There are 4 ways to turn a row about zero (a turn may also mirror it). The second row of each pair is the first, turned, with some noise. The first 28 pairs use one turn. New pairs use 2 turns, one after the other, and a turn may come again.
(in the rows, 128 means zero)
Known pairs, each followed by its turns in order:
[111 136  91 169 178 165]
[150 147 142 120  92  59]  k282

[101 121 121  80 139  88]
[122 156 167 173 115 138]  k698

[175 105 114 127 129 109]
[ 79 114 114 142 115 131]  k549

[107  82 147 151 103 153]
[118 102 166 181 142 116]  k282

[157  98 118 172 165 143]
[143 143 119  55 112 122]  k698

[ 88 130 163 117 149 163]
[148  95 150 142 135  77]  k698

[113 154 147 118 160 127]
[134 128 131 114 101 170]  k262

[131  78 138  77  77  79]
[127  67  53 149 149 145]  k549

[ 94 161 127 114 154 175]
[123 106 147 100  76 106]  k282

[ 78 168  76  86 158 130]
[178 103 187 148 106 163]  k549

[139 177  77 177 108 103]
[203 165 144  95 146 132]  k282

[111 123  87 161 139 140]
[139 130 150 128  80 104]  k549

[130 134 148 142 115 119]
[140 126 126 146 127 143]  k282

[113  87 153 167 166  84]
[107 177 100  74 162 141]  k262

[120 138  85 102 157 162]
[135 106 190 136 120 132]  k549

[172  98 144 101 113 162]
[ 77  96 112 147 120  97]  k262

[170  89 110 147  95 102]
[126 172  76 116 107 155]  k698

[ 77 178 100 132 127 105]
[193 146 155 140 139 167]  k262

[154 115 157 135  96 115]
[140 111 112 158 159 158]  k282

[135 109 129  89 102 143]
[ 99  92 131 115 156 135]  k282

[116 129 127 103 174 116]
[129 130 180 124 109 122]  k698

[142 143 163 156  79 171]
[131 168 115 143 174  73]  k549

[154  96 129 114 108 100]
[110 166 103 140  95 134]  k698

[170  87  90 100 159 115]
[ 95 186 146  96 104 131]  k698

[155 127 127 129 177  77]
[117 116 145  57 140 145]  k262

[178 105  87 116 132 125]
[124  88 127 106 136  75]  k262

[ 94 153 125 117  91 161]
[174 130 140 151 156 106]  k549

[172  93 161 105  86 134]
[ 64 106 131 154 147 103]  k262

New pairs, each followed by its turns in order:
[105 158  88 179 154 135]
[ 81 120 153  93  89  91]  k698 k698

[115 118 105 177 139 165]
[118 147 122 185 111 158]  k262 k549

[104 101 173 164 117 147]
[102 190 126 125 133 109]  k282 k262

[105 131 115 152 154 123]
[104 112 125 120 101 112]  k698 k698

[179 103 129 159 129 141]
[161 134 150 178 147 143]  k549 k698

[131 172 102 141 127 100]
[119  83 150 141  96 121]  k282 k262

[109  81  97  87 168 115]
[108 152 183 142 104 180]  k698 k262

[ 80 116  78 145  97 179]
[ 77 147  51 138 112 147]  k549 k549

[152 116 180 114 131 104]
[152 147 123 104 177 118]  k282 k698

[117 154 170 153  86 166]
[ 70 140 106 122 133  86]  k282 k262

[ 98 148 170 137 171 156]
[102 120  94 131 192 123]  k262 k698

[152 164 167 166 154  98]
[ 98 131  89  95 172 157]  k282 k698

[151 119 161 124  97 159]
[110 179 116 119 100 125]  k549 k282

[118 168 160 146 176 121]
[121 105 131 195 100 117]  k262 k262

[ 85 122 162 113  83 111]
[148 102 108 116 134  67]  k282 k698

[163 177 134 170 111 144]
[162 188 139 134 122 158]  k549 k549

[ 99 168 104 134  96 118]
[ 85 173 124 111 140 123]  k262 k549

[169 168 173  94 161  99]
[104 156  91 193 166 125]  k698 k262

[146  83 116 118 161 122]
[112 178 163 143 132 123]  k262 k698

[158 154 102 104 160 145]
[ 96 145 128  87 159 141]  k282 k282

[101 106  96 103 112 118]
[101 134 110 121 152  83]  k549 k262

[116 151 127  96  84 135]
[180 134 139 101 138 130]  k698 k698

[ 79 137 145 117 120 127]
[156 126 111  98 101 143]  k698 k698

[ 90  96 121 159 163 123]
[156  90 117 148 125 166]  k282 k698

[169 176  88  77 124 157]
[178 121 184 157 146  77]  k698 k698

[ 96 103 145 133 144 127]
[136 127 172 144 115 122]  k262 k549

[ 90  88 148 178 175 133]
[191  77 167 139  99 124]  k262 k262

[102 150  87 172 118 174]
[185 136  94 117 161 156]  k262 k282

[157 127 116 115 108 163]
[159 154 105 144 114 146]  k262 k698

[155 133  93  98 123  94]
[142  98 167 117  88 127]  k698 k282

[156  79 106 151  82 151]
[122 200 155 141 151 154]  k549 k282

[ 99 131  92  87 169 113]
[185 119 130 154 160 160]  k282 k549

[103  84 104 153 119 170]
[101 126 172 115 107 182]  k698 k698

[109 111  98 117  79 113]
[140 104 144  87 159 150]  k698 k698

[103 163 122 132 114  76]
[124 148 163 143 178 109]  k282 k549

[127  97  84  79  98 157]
[147  85 125  75 134 172]  k282 k549

[123  95 113 130 118  97]
[146 143 132 116  98 155]  k282 k262

